The rows come from 7 hidden closed curves, with some noise, and rows from the same curve form a group. Each curve winds through 8 dimensions. The rows are also pushed far along 5 directions, which tell nothing about the answers.
(in the rows, 128 means zero)
Some rows, each with its group after it:
[150 118 170 139 131 140 135 128 111 152 145 150 139 143 125 121 136 145
 138 113 108 151 137 132 121]	(3)
[140 126  91 113  77  95  33 158 120 135 246 155  92  55 132 114  35 167
 106 167 183  92 154 136 180]	(2)
[113 115 131 209  76 116 102 124 102 100 134 123 131 120 110 149 105  75
 157 108 112 160 173 125 147]	(5)
[ 79  97  84 144 102 113 142 159 116 124 105  90 154 140 134 133  99 156
 104 162 145 138 107 111 163]	(2)
[123 131 143 135 136 121 125 144 152 139  97 108 129 145 126 118 154 120
 114 119 104 154 116 143 123]	(0)
[157 139 164 126 127 130  89 113 133 156 184 152  92 128 127 125 134  94
 128  97 106 133 161 137  91]	(4)
[ 99 138 129 196 104  91 159 132 147 105  80  55 158 114 105 154 118 105
 165 148 137 133 161 131 170]	(2)
[100 103  94 134 149 101 163 158 131 116  90 108 163 170 134 110 147 164
 118 165 106 135  91 104 122]	(6)
[136 166 127  93 136 125 116 121 148 166 160 125  96 119 139 143 125 124
  97 135 141  95 150 151 132]	(4)
[ 79 106 101 192 118  72 159 165 146  86  79 130 174 145 123  72 127 133
 136 118 125 174 120 128 150]	(3)
[130 110 123 116 124 155 168 132 136 126 103  97 122 125 128 158 122 138
 140 128 160  98 129 135 113]	(4)
[124 155 134 154 114 128 136 122 148 138 106 107 124 121 146 140 138 103
 123 130 120 123 141 141 147]	(5)
[121 123 143 146 133 113 102 128 143 107 130 136 126 127 132 115 102  93
 118 102 151 111 143 131 109]	(6)
[115 153 158 126 114 159 129  96 122 141 147  95 129  99 139 135 103 104
 117 132 157 120 161 120 173]	(0)
[117 180 152 116 123 123 119 127 112 180 159 124 137 121 125 152  93 129
 107 129 151  98 133 126 150]	(1)
[159 163 178 111 157 139  95 106 136 124 145 171 115 111 106 119 141 102
 141  88 125 127 147 155 105]	(4)
[111 102  88 148 118 113 139 154 142 104 121  98 115 135 137 149 113 127
 122 146 145 106 136 137 141]	(4)
[125  78 103 223  64  94 105 148  73  99 159  80 139 125 120 187  64 101
 160 163 121 106 157  79 132]	(3)
[152  83 108 155  88 132  99 142  91 140 194 149  91 142 157 148 108 121
 118 130 101 124 133 113 116]	(3)
[112 101 138 181 120  99 104 151 130  99 161 126 137 145 115 108  94 102
 153 120 131 129 138 101  98]	(1)
[ 90 121  74 129 120 115 145 139  96  96 141 105 153 118 107 133 102 163
 137 181 151 122 129  95 178]	(3)
[130 132 113 168  94 109 104 151 106 119 156 118 132 114 105 153  99 134
 153 156 124 121 147 120 140]	(3)
[100  58  59 124 120 118 107 180 115  94 136 130 122 156 150 100 113 166
  83 163 122 142  86 108 132]	(1)
[121 118 125  85 136 165 151 111  88 129 124 105 147 123 114 167 107 158
 137 150 164  99 114 100 134]	(4)
[158 153 169  82 191 142 135 137 186 150 122 217 103 169 126  55 209 133
 124  52  89 162 109 178  35]	(2)
[113 126 134 145 128 135 153  93 131 110  91  86 142 126 135 137 141  93
 137 135 126 136 136 109 145]	(2)
[173 145 170 159  99 167 108 101  93 157 197 178  80 133 130 183 123  70
 156  71 109 107 194 147  85]	(5)
[140 149 146 127 162  65  71 158 177 103 128 150 135 100  85  71 134 143
 152 122 123 155 111 159 127]	(2)
[113 173 179 156 107 147 162 100 160 166 100  65 128 120 113 175 134  81
 167 104 142 122 175 153 127]	(4)
[ 96 150 102 111 104 108 137 122 164 140  87  90 123  84 144 128 104 118
 100 125 177 128 116 156 199]	(0)
[ 97 143 148 112 132 194 180 108  84 158 128  99 130 171 125 210 114 109
 114 116 160  86 159 123 123]	(1)
[100 135 130 197  86 111 164  92  85 117 103 103 163 117 117 197  87  76
 166 113 152 119 174 115 177]	(0)
[160 146 155  86 168 132  72 115 118 147 181 180 120 137 142 107 130 140
  93 136 107 109 116 115  98]	(0)
[147 136 150 185 123 103  98 148 155 121 126 142 116 143 134 111 154  93
 133 108  78 147 144 147  98]	(5)
[144  82 112  95 126 154  82 135  82 137 224 146  92 148 140 132 108 142
 109 157 105 122 106  86 110]	(1)
[129 125 121  50 180 130 113 114 138 131 120 119 134 121 135  95 139 163
  90 161 136 126  75 110 137]	(0)
[107 156 161 199 107  98 112 138 130 125 140 149 141 130 109 113 112  78
 146  82 119 156 163 141 140]	(1)
[130 117 150 154  99 147  91 122 124 134 149 107  99 121 126 174 101  79
 129 102 136 129 156 147 133]	(5)
[137 153 154  59 168 220 190 101 122 170 109 149 106 184 128 156 210 137
 133  99  92 141 102 148  84]	(1)
[153 143 179 148 138  95  64 163 179 128 191 166 114 103 110  70  99 140
 139 109 147 125 176 173 108]	(3)
[168 161 163  63 138 186 107  98  62 214 196 151  95 144 142 206 120 135
  76 128 121  80 145 125 116]	(0)
[142 186 147  73 146 130 142 101 176 166 119 113 116  84 161 109 126 129
  95 133 169  82 129 144 149]	(1)
[107  78  84 131 100 155 169 125  85 119 110  85 142 137 160 170  91 138
 109 160 161  88 114  82 142]	(1)
[107 165 151 124 104 152 153 123 139 155 132  90 125  98 123 149  92 113
 127 112 190  97 172 142 150]	(0)
[106 159 129 141 151  94 132 148 175 116  82 122 154 131 120  97 140 128
 123 124 137 119 135 143 105]	(5)
[142 156 168 100 151 174 167 106 148 122  82 125 143 108 126 116 148 131
 152 107 153 116 116 136 117]	(6)
[149  95 118 142 134 108 142 151 139 115 116 111 128 136 110 112 167 157
 152 145  89 158 121 125 109]	(4)
[156  69 121 133 164 116 136 170  95 103  93 163 146 182 108 109 182 168
 124 118  63 170  82 117  73]	(4)
[115 112 105 122  88 158 129  96  27 142 179 110 126 116 118 214  70 128
 116 153 159  95 169  90 176]	(5)
[127 126 145 161 104 114  88 136 146 118 170 151 111 105 136  96  97 106
 131 104 142 143 156 151 149]	(3)
[118  98 162 154 159 160 192  89 121  95  79 125 142 179 126 118 185  70
 162  74  91 171 125 108  93]	(3)
[129 147 117  97 143 138 120 134 147 139 128 116 116 133 113 142 145 149
 122 149 129 109 136 140  99]	(5)
[134 189 148 108 123 130 112 109 138 173 127 147 114 105 139 145 128 110
  99 104 137 116 144 164 154]	(6)
[122  93 128  99 162 132 122 144 118 115 123 145 137 159 119  87 143 144
 104 114 117 154  90 104  92]	(0)
[106 131  56  84 111  93 126 123  93 135 137 124 147  84 139 130  82 186
  88 186 167 107 101 102 210]	(0)
[118  98  75  85 119 150 145 125 105 109 113 105 122 108 132 148 108 159
 116 157 167 105 103 107 148]	(6)
[132 131 135  94 148 149 134 131  99 139 121 134 142 129 139 139 109 149
  88 135 155  94 111 114 130]	(6)
[144  73  82 110 136 109 138 163 119 117 128 111 129 142 119 104 159 195
 130 180  91 156  90 103 118]	(4)
[101 149 117 125 133 103 186 106 179 112  81  82 151  92 148  82 130 124
 137 144 167 118 128 117 169]	(1)
[133 173 166 115 123 181 181  80  82 174 109 155 138 139 140 177 139 100
 119  80 133 113 148 131 131]	(1)
[147 168 175 128 149 105  83 148 161 158 136 157 109 128 107 122 135 111
 114  82 117 138 136 185 115]	(2)
[126 167 150 164 129  89 110 139 184 126  97 166 131 120 134  70 158 100
 128  86 102 168 127 172 130]	(6)
[ 99 141 134 121 109 173 202  87 104 137 120 110 145 117 119 163 108 118
 164 110 181 117 159 120 163]	(2)
[153 124 175 120 175 140 133 120 132 115 104 179 149 160 107  79 185 127
 157  86  80 176  94 122  65]	(3)
[ 87  75  84 136 120 116 127 130  84  90 103  87 154 143 112 139 107 135
 111 161 135 151 114  87 161]	(5)
[124 109 113 147 122 116 122 138  93 118 144  98 142 139 124 158 107 137
 118 169 122 106 145  93 131]	(5)
[ 95 128 105 144 134  79 182 148 197 111  54  74 152 119 130  79 149 142
 129 137 147 143 125 142 145]	(4)
[ 98 168 114  72 142 133 160 144 164 149 103 116 149 103 133  66 140 186
 100 152 163 130 104 132 157]	(0)
[109 101  60 155 109  61 113 185 124 104 123 133 153 130 116  92 126 188
 127 178 104 161  93 115 149]	(2)
[124 155 159 155 142 110 154 106 123 122  98 111 156 125 100 142 140 104
 153 114 125 137 156 128 141]	(2)
[128 101 145 156 158 115 150 148 121  96  75 143 162 166 121  98 154 122
 125  98 104 151 111 114  92]	(6)
[114 124 170 198  99 136 121 110 100 132 154  96 134 136 148 178  77  60
 123 113 143 102 178 116 153]	(6)
[146 140 127 132 141  71  92 143 213 102 106 125 117  83 141  32 156 129
 126 134 111 162 104 151 138]	(3)
[139 102 140 154 106 159 136 111  94 142 147 105 106 158 122 179 150  98
 151 121  84 152 142 115 109]	(4)
[ 70  92  79 111  94 152 189 107  89 148 121  50 145 148 147 170  99 139
 115 173 156 121 112  66 164]	(4)
[134 115 125 172 126  80  88 162 122 114 134 123 144 136 125 117 120 131
 110 154 100 131 132 115 125]	(5)
[144  81  92 160  86 112  83 183  79 135 181 130 111 143 119 175  89 163
 117 160 112 115 131 118 114]	(4)
[124 144 106  79 151 135 170 125 126 135  68 105 146 108 131 138 142 169
  95 151 155 113 100 142 179]	(4)
[125 186 168 102 172 123 183  97 169 148  66 122 153 119 128  98 173 119
 118 102 134 133 133 151 144]	(3)
[114 108 112 154  98 101 112 138 131 103 120  90 135  91 105 121  97 126
 147 136 148 154 132 126 170]	(0)
[157 115 133 128 143 127 109 138 134 131 158 133 107 148 124 129 154 136
 139 143  91 120 136 122  76]	(2)
[120 124 105 169  81  95 112 137 134 113 117  73 135  71 141 137  83 129
 114 170 160 112 158 127 201]	(1)
[ 83  70  81 168  99 117 136 130  92  78 105  81 163 140 135 142  95 124
 138 170 134 139 102  68 153]	(2)
[149 151 163  57 185 175 121 103 141 148 127 156 117 150 128 125 160 129
 122 109 125 103  97 127  56]	(2)
[119 160 161 120 154 146 151  82 125 134 115 126 150 131 138 130 133 101
 126 123 134 114 141 113 137]	(0)
[107 101 154 183 130 127 155 130 131  87  89  95 166 150  91 122 137 109
 187 116 120 161 140 109 104]	(2)
[126 131 103 122 136  94 104 144 169 106 121 177 126 121 126  53 156 146
 141 122 101 173  89 142 117]	(6)
[151 137 160 125 120 134  77 119  98 135 182 150 126 101 121 132  86 122
 126 125 142 112 144 116 130]	(3)
[145 149 164  61 194 164 160 127 140 157  87 148 142 172 107 113 199 159
 128 107  97 142  81 133  60]	(0)
[126 165 135  53 165 162 157 109 136 169 115 149 119 145 155 132 146 134
  82 108 149  92 103 137 109]	(3)
[111 129 122 169 135  54  98 176 215 100  93 104 129 115 120  67 135 119
 126 127 124 153 127 167 133]	(2)
[147 106  95  74 119 154  97 126 110 132 173 137 102 103 152 117 120 171
 103 168 130 121  95 111 148]	(1)
[ 88 126  67 136 112 105 177 139 128  96  77  81 165 114 115 118 140 168
 154 183 134 146  97 104 181]	(3)
[121 126 132 186 123  77 108 152 146 101 144 118 149 123 105 112 106 127
 165 145 128 123 157 123 118]	(6)
[128 159 151 132 127 135 128 114  88 153 142 139 150 133 111 170 109 128
 133 127 133 108 145 117 127]	(6)
[135 114 114 157 119 115 108 150 135 117 137 191 103 163 118 106 162 107
 135  79  85 167 140 154  71]	(5)
[157 110 124 148 124  97  91 135 127 135 161 174  91 146 136 142 129  99
 118  94  99 124 142 150  90]	(0)
[ 93 148  94 162 110  76 153 147 137 116  98 131 168 112 133  99 110 149
 123 145 147 131 130 129 177]	(6)
[138 143 159 118 146 154 136 121 137 136  89 138 133 135 137 133 139 111
 106  92 140 112 132 146  98]	(1)
[182 130 145 122 142 130  70 143 123 149 182 167  94 143 138 123 153 135
 111 137  73 122 124 131  81]	(5)
[106 167 142 148 132 106 154 152 207 116  43  95 156  94 146  76 137 127
 115 120 162 130 112 167 167]	(6)
[ 85  53  84 160 110 132 139 124  72  72 125  91 146 157 104 157 107 117
 144 150 127 144 140  76 123]	(5)
[134  73 115 147 142 119 112 155 130  96 116 139 124 167 131  83 178 130
 122 126  58 193  88 114 102]	(1)
[126  89  83 161  99  89  80 151  97  84 171 151 135 110 122  96  94 147
 135 161 117 146 125  94 145]	(5)
[102 106 107 131 143 101 135 144 144 110 107 110 151 139 157  80 128 142
  93 159 121 142  89 107 159]	(6)

New rows, each followed by its group:
[112 146 113 118 115 111  87 148 107 150 185 158 125 119 130 113  90 145
 102 136 137 130 119 119 158]	(1)
[121 138 125 124 157  94 146 125 129 118 103 128 159 130 107 105 149 147
 133 140 119 143 123 120 136]	(2)
[ 85 135 113 112 139 146 177  90 111 117  75  82 153 130 132 158 131 111
 115 141 149 133 114 113 188]	(4)
[103  97 106 150 113 132 143 117 129 108 128 107 128 139 156 121 121 104
 128 140 125 142 116 108 152]	(6)
[137 103 119 134 130 127  77 140 114 109 161 107 101 127 122 163 110 118
 118 154 122 112 138 129 137]	(4)
[141 127 100  70 116 159 111 116 119 139 161 125 104  89 152 122 114 161
 105 165 150 111 105 118 165]	(1)
[130 119 124  89 161 103 147 139 154 126  95 117 138 114 121  95 138 162
 115 131 144 138  93 140 153]	(5)
[104 135 143 111 130 185 134 115 103 134 156 133 117 148 121 166 105 107
 119 105 162 103 155 133 122]	(1)
[120 107 115 130 119 107  94 157  93 144 170 122 118 139 117 164  82 140
  98 139 140 117 127 129 151]	(2)
[118 105 113 117 119 142 121 137 118 129 152 136 123 146 145 116 118 135
 127 134 122 135  86 101 114]	(1)
[129 119 104 116 123 132 153 105 112 146 125 136 107 145 149 169 132 109
 114 111 127 113 126 132 130]	(0)
[115 155 161 161 131 108 139 142 142 140 115 147 138 140 107 129 119 102
 137  73 141 136 164 165 121]	(2)
[126  59  98 158 108 109  84 158 119  95 144 113 110 139 125 120 121 125
 124 143  98 167 109 119 131]	(5)
[146 132 118 107 134 102  76 162 124 141 166 126 125 109 119 118 112 176
  93 175 123 113 128 127 140]	(1)
[150 176 183  99 148 160 115 101 126 166 135 140 129 125 126 143 137 117
 114 114 130 105 151 134  96]	(2)
[113 128 134 169 113 106 125 125 142 111 104 129 132 118 146 103 120  86
 106  99 132 148 148 138 156]	(1)
[ 74 133 101  96 131 162 214 125 117 134  71  81 173 141 133 114 144 174
 122 160 150 142  96  95 167]	(0)
[124  88  89 100 155 155 192 140 104 120 111 139 136 184 133 129 169 175
 130 149 104 125  97  99  82]	(1)
[118  98 144 149 129 120 129 142 132 118 146  90 140 134 128 131  91 131
 129 144 155 109 151 115 131]	(3)
[106 111 143 204  84 121 114 152 106 130 135 104 137 146 117 170  87  93
 132 111 131 131 167 131 129]	(2)
[102 133 113 138 128 136 221  77 111 104  54  67 164 122 131 147 152 105
 163 143 133 128 120  83 159]	(3)
[130  85 139 160 106 158 136 150  70 134 174 135 123 172 114 155 118 125
 138 111 107 135 153  96  84]	(0)
[115 114 101 129 121  96 129 116 124 100 115  91 147  97 112 136 100 138
 151 166 152 121 125 109 169]	(0)
[109 102  90 133 139 119 218 125 151  99  69  93 153 145 138 102 168 149
 166 151 124 137 105 101 120]	(3)
[154 132 184 147 150 117 137 138 158 140 114 160 147 141 119  77 166 141
 149  91  97 175 133 154 104]	(3)
[136 128 123 150 106  91  89 130 117 114 157 108 135  86 130 133  71 119
 125 154 156  92 144 101 146]	(3)
[122 174 127 107 131  75  75 160 144 162 169 143 136 100 128  94  90 160
  91 153 146 110 113 131 154]	(1)
[116  95 112 147 134 121 138 134 104 107 101 123 164 157 123 105 152 146
 127 149  91 161 107  86 111]	(2)
[119 101 124 171  93 122 116 155  92 105 143 106 154 103 145 134  58 137
 109 155 169  93 140  96 173]	(6)
[114 146 126  72 155 141 153 120 135 133 100 117 150 120 137 112 117 160
 102 145 172  94 101 112 133]	(1)
[153 188 197 117 173 133 144 119 171 150  88 139 134 131 101 111 187 119
 141  91 104 140 148 169  91]	(1)
[151 125 165 137 110 154 160 110 127 167 133  98 127 121 145 156 126 128
 142 128 131 118 149 134 134]	(3)
[126 141 107  97 138  93 118 157 159 133 126 121 127 101 105 111 112 174
 124 146 163 111 128 153 136]	(5)
[106 188 120 105 133 112 178  82 145 156  89  94 142  94 148 166 112 114
 109 138 183  80 153 147 194]	(0)
[124 147 151 130  91 172 133 100 103 154 140 111 119 103 119 171 105 107
 146 110 150 129 150 133 157]	(0)
[132 162 187 137 137 146 156 102 128 154 120 129 144 125 115 136 141 114
 143  98 131 143 166 147 149]	(3)
[157 189 171  87 179 125 122 124 175 154 130 166 130 128 110 101 166 148
 145 118 119 113 126 157  75]	(6)
[145  85 101 112 127 140 108 155 108 147 160 154  98 171 156 135 139 145
  97 134  90 124  85 114  82]	(3)
[140 103 124 180 105  92 101 124  96 110 142 149 127 133 106 173  99  94
 158 104 115 126 146 125 114]	(0)
[147 139 170 141 152 107  94 154 159 140 139 146 123 148 126 107 128 108
 121 101 117 113 129 139  65]	(1)
[ 75 108  89 118 146 132 178 150 120 109  92  96 156 165 122 125 133 157
 106 155 146 128 112 111 143]	(1)
[112 129 141  93 135 185 176  86 109 141 119  95 131 131 141 139 142 116
 123 131 139 134 128 104 153]	(0)
[113 123 143  98 169 141 147 134 143 126 122 108 137 150 115 116 143 150
 122 142 137 128 123 130 124]	(3)
[132 157 147 103 127 148 126 120 105 169 160 169 121 131 141 145 105 131
  99 103 149 102 140 139 130]	(3)
[156 126 142  77 126 179  68 102  74 160 222 131  79 122 144 187  83 110
  81 139 143  77 141 110 133]	(3)
[140 132  93 151  86  63  68 169 137 142 180 155 119  80 146  89  82 164
  95 158 136 126 138 141 180]	(3)
[134 159 131  87 137 167 161 121 116 165 114 119 125 130 139 171 129 150
  96 135 159  81 146 144 127]	(1)
[123  93 118 136 143 112 146 147 143 115 111  86 135 146 127 111 154 150
 128 161 105 145 116 116 131]	(3)
[118 153 127 123 112 119 101 131 142 154 175 137  97 113 158 120  95 105
  87 119 149 108 144 142 154]	(1)
[100 141 111 190 109  41  89 183 201 102  96 128 139 111 117  62 125 122
 128 119 122 167 128 166 141]	(4)
[164 126 183  95 173 208 189  79  84 132  92 134 129 164 104 192 182 110
 165  88 110 120 132 128  83]	(4)
[ 83 121  53  35 139 155 233 113 141 141  70  91 153 117 157 107 133 205
 107 171 193 101  70  99 163]	(4)
[ 93 117  69  78 117 136 163 125 117 123 139 122 141  98 134 103  98 190
 123 168 178 122 105 108 186]	(2)
[126 125 160 107 142 191 168  95 109 146 134 149 115 165 143 134 147  92
 121  73 126 129 136 120  89]	(0)
[131 163 153  91 128 180 176  87 134 157 107 112 126 109 153 165 111 114
 127 113 184  64 143 130 118]	(1)
[124 133 150  97 148 155 159 109 132 137 147 125 132 124 127 119 124 147
 137 133 159 118 148 130 145]	(3)
[137 142 109 160  83 112 119 123 107 127 157 105 123  90 121 158 101 125
 154 159 132 111 158 116 163]	(3)
[134 160 204 150 149 131 108 102 159 125 104 113 134 121 110 121 135  68
 144  87 128 140 155 147 117]	(0)
[ 92 117  77 107 143 100 173 132 137  87  77 137 169 125 112  79 145 171
 156 146 136 159  69 109 152]	(2)
[134 124 127 115 140 123 123 157 136 142 125 160 118 154 107 135 141 144
 130  95 123 131 119 159  80]	(5)
[ 83 118  88 169 104  88 152 155 134 111  94 123 154 138 141  89 132 130
 118 132 113 173 101 119 170]	(1)
[139 131 149 180 111  88  85 158 162 105 135 157 124 110 102  67 142 111
 159  91  98 186 140 156 114]	(0)
[118 154 112  79 134 137 111 131 120 161 156 133 113 123 152 147  88 139
  68 139 171  74 122 130 144]	(3)
[106  68 107 168 126 128 146 131  57  85 115  93 163 173 107 166 115 115
 146 150 106 135 112  58 116]	(3)
[170 147 134  85 150 135  92 135 139 169 187 177  74 142 132 150 141 133
 115 112 113  96 125 163  80]	(2)
[106 109 120  98 121 176 161  98 103 136 141 111 116 139 154 153 104 107
 108 115 165 103 127 104 135]	(0)
[105 114 147 174 122 125 173 121 125 115 121 121 129 156 117 147 119  78
 155  76 142 134 172 139 124]	(2)
[130 118 132 143 136 106 132 137 155 123 131  89 126 118 129 113 131 132
 128 153 126 130 146 132 145]	(3)
[137 143  99  77 136 137 145 100 105 137 126 104 128 107 139 146 132 147
 117 171 133  97 102  94 150]	(3)
[110 100 125 155  80 171 180 102  53 134 114  99 148 128 128 200  87 111
 143 113 163 116 149  97 159]	(4)
[121 128 150 122 137 184 188 123 116 143  68 107 147 160 148 156 152 123
 118 113 128 119  99 126 120]	(6)
[156 131 150 188 104 125 109 121 129 126 163 129 105 129 122 157 131  82
 168 114  98 122 185 136  97]	(2)
[112 111 123 127 126 134 121 137 106 122 112 133 148 139 133 116 123 132
 113 125 119 152  89 107 133]	(1)
[124  94 118 222  86  66  71 143 148  74 158 106 122 100 119 127  76  80
 171 139 132 130 173 125 142]	(0)
[ 99 183 175 142 116 135 151  89 185 122  92  45 142  61 107 149  91  82
 172 122 206 104 179 156 187]	(2)
[ 94  86  81 151 124 109 161 136 105  96  88 133 143 171 100 124 164 127
 136 113  94 184 132 121 116]	(5)
[ 86 144 127 143 118 118 172 119 187 125  83 101 136 123 140  99 127  94
 144  93 164 134 138 144 127]	(4)
[137 140 109 145  98 126 125 125  99 131 151 115 125 108 115 161 118 132
 154 157 120 117 144 113 149]	(3)
[121  82 119 176  93 171 137 134  68 113 170 132 110 168 116 179 126 106
 160 122 100 142 161 112 111]	(1)
[145 109 136 131 152 110 120 143 140  87 103 124 142 114 100  99 139 146
 148 133 126 142 121 133 121]	(4)
[136 167 141  52 165 146 101  97 169 154 136 137 103 111 137 111 147 128
 108 128 133 122 102 147 123]	(6)
[134 204 131  92 132 132 145 109 160 153 108 119 127  81 119 129 148 145
 143 142 147 110 129 153 160]	(3)
[141 201 153  67 159 149 158  88 204 146  87 137 119  87 142  75 185 132
 141 112 135 139 110 171 148]	(6)
[178  60 160 187 146 113  93 151  83 110 156 179 119 199 126 117 167  98
 127  89  34 162 130  97  29]	(1)
[119 179 126  10 187 149 140 119 175 156 133 119 122  97 132  85 142 197
  85 168 179 104 105 153 170]	(3)
[172 158 172 132 152 117  96 139 146 148 153 179 112 128 142  96 148 122
 105 102 100 123 144 154 101]	(6)
[116 171 157 152 125 135 208  88 120 139  90 136 157 129 132 137 139  92
 156  84 143 116 163 122 131]	(1)
[115 118 113  67 162 158 198 107 131 143  96 135 147 165 123  91 189 169
 153 130 102 163  75  93  76]	(4)
[128 129 153 153 130 127 116 127 108 137 124 129 148 145 129 137 135 116
 124 126  98 146 121 118 136]	(6)
[127 157 175 178 130 136 156 112 118 139 120 127 152 159 114 166 136  94
 163 108 113 114 173 126  97]	(0)
[150 183 157  97 133 136 106 112 158 152 112 120 121  73 132 122 127 131
 100 126 152 113 147 164 162]	(1)
[141 163 119  76 124 178 161  89 122 169 142 134 109 120 152 159 147 143
 128 145 132  96 132 127 125]	(2)
[124 135 114 158 102 120 133 138 137 105 121 129 131  94 123 125 106 133
 139 132 162 111 175 149 148]	(1)
[ 94 137 147  82 157 203 236  59  77 146  68  96 166 167 126 205 136 109
 145 108 168  92 117  90 117]	(0)
[120 163 153 135 107 135 154  97 135 153 101 111 116 103 127 159 120  76
 127  73 158 130 162 160 159]	(0)
[164 108  90  77 129 124  80 148 104 128 204 159 105  98 152 102  95 188
  91 184 139  94 113 107 142]	(6)
[146 147 164 189 118 112 124 105 105 143 150 158 121 150 127 180 124  64
 142  87 102 110 190 141 105]	(0)
[128 129 137  73 151 168 149 120 104 152 125 160 137 149 114 114 162 170
 125 114 114 166  91 126 119]	(2)
[143 164 135 128 108 102  75 144 161 156 196 127  83  89 136 158  69 112
 115 131 179  60 181 169 134]	(2)
[126 150 167 176 140  99 149 135 202 104  46 123 148 120 129  83 153  88
 141  76 136 137 150 167  99]	(1)
[138  63  65  65 134 155 141 131  88 128 164 157 102 152 160 114 138 177
  96 151 117 127  76  90 110]	(4)
[137 172 142  77 154 142 117  95 162 147 113 115 120  95 143 111 146 124
 102 139 138 113 120 138 142]	(2)
[151 114 157 197 162  80 111 163 134  87  98 170 136 176  89 112 179  97
 148  81  61 168 146 157  74]	(4)
[168 148 178 101 136 159 146 108 148 182 139 127 114 120 147 134 152 139
 133 117 119 121 137 150 113]	(3)
[182  80 130  80 139 173  80 128  67 147 240 189  72 162 120 158 131 148
 134 124  91 123 115 109  68]	(2)
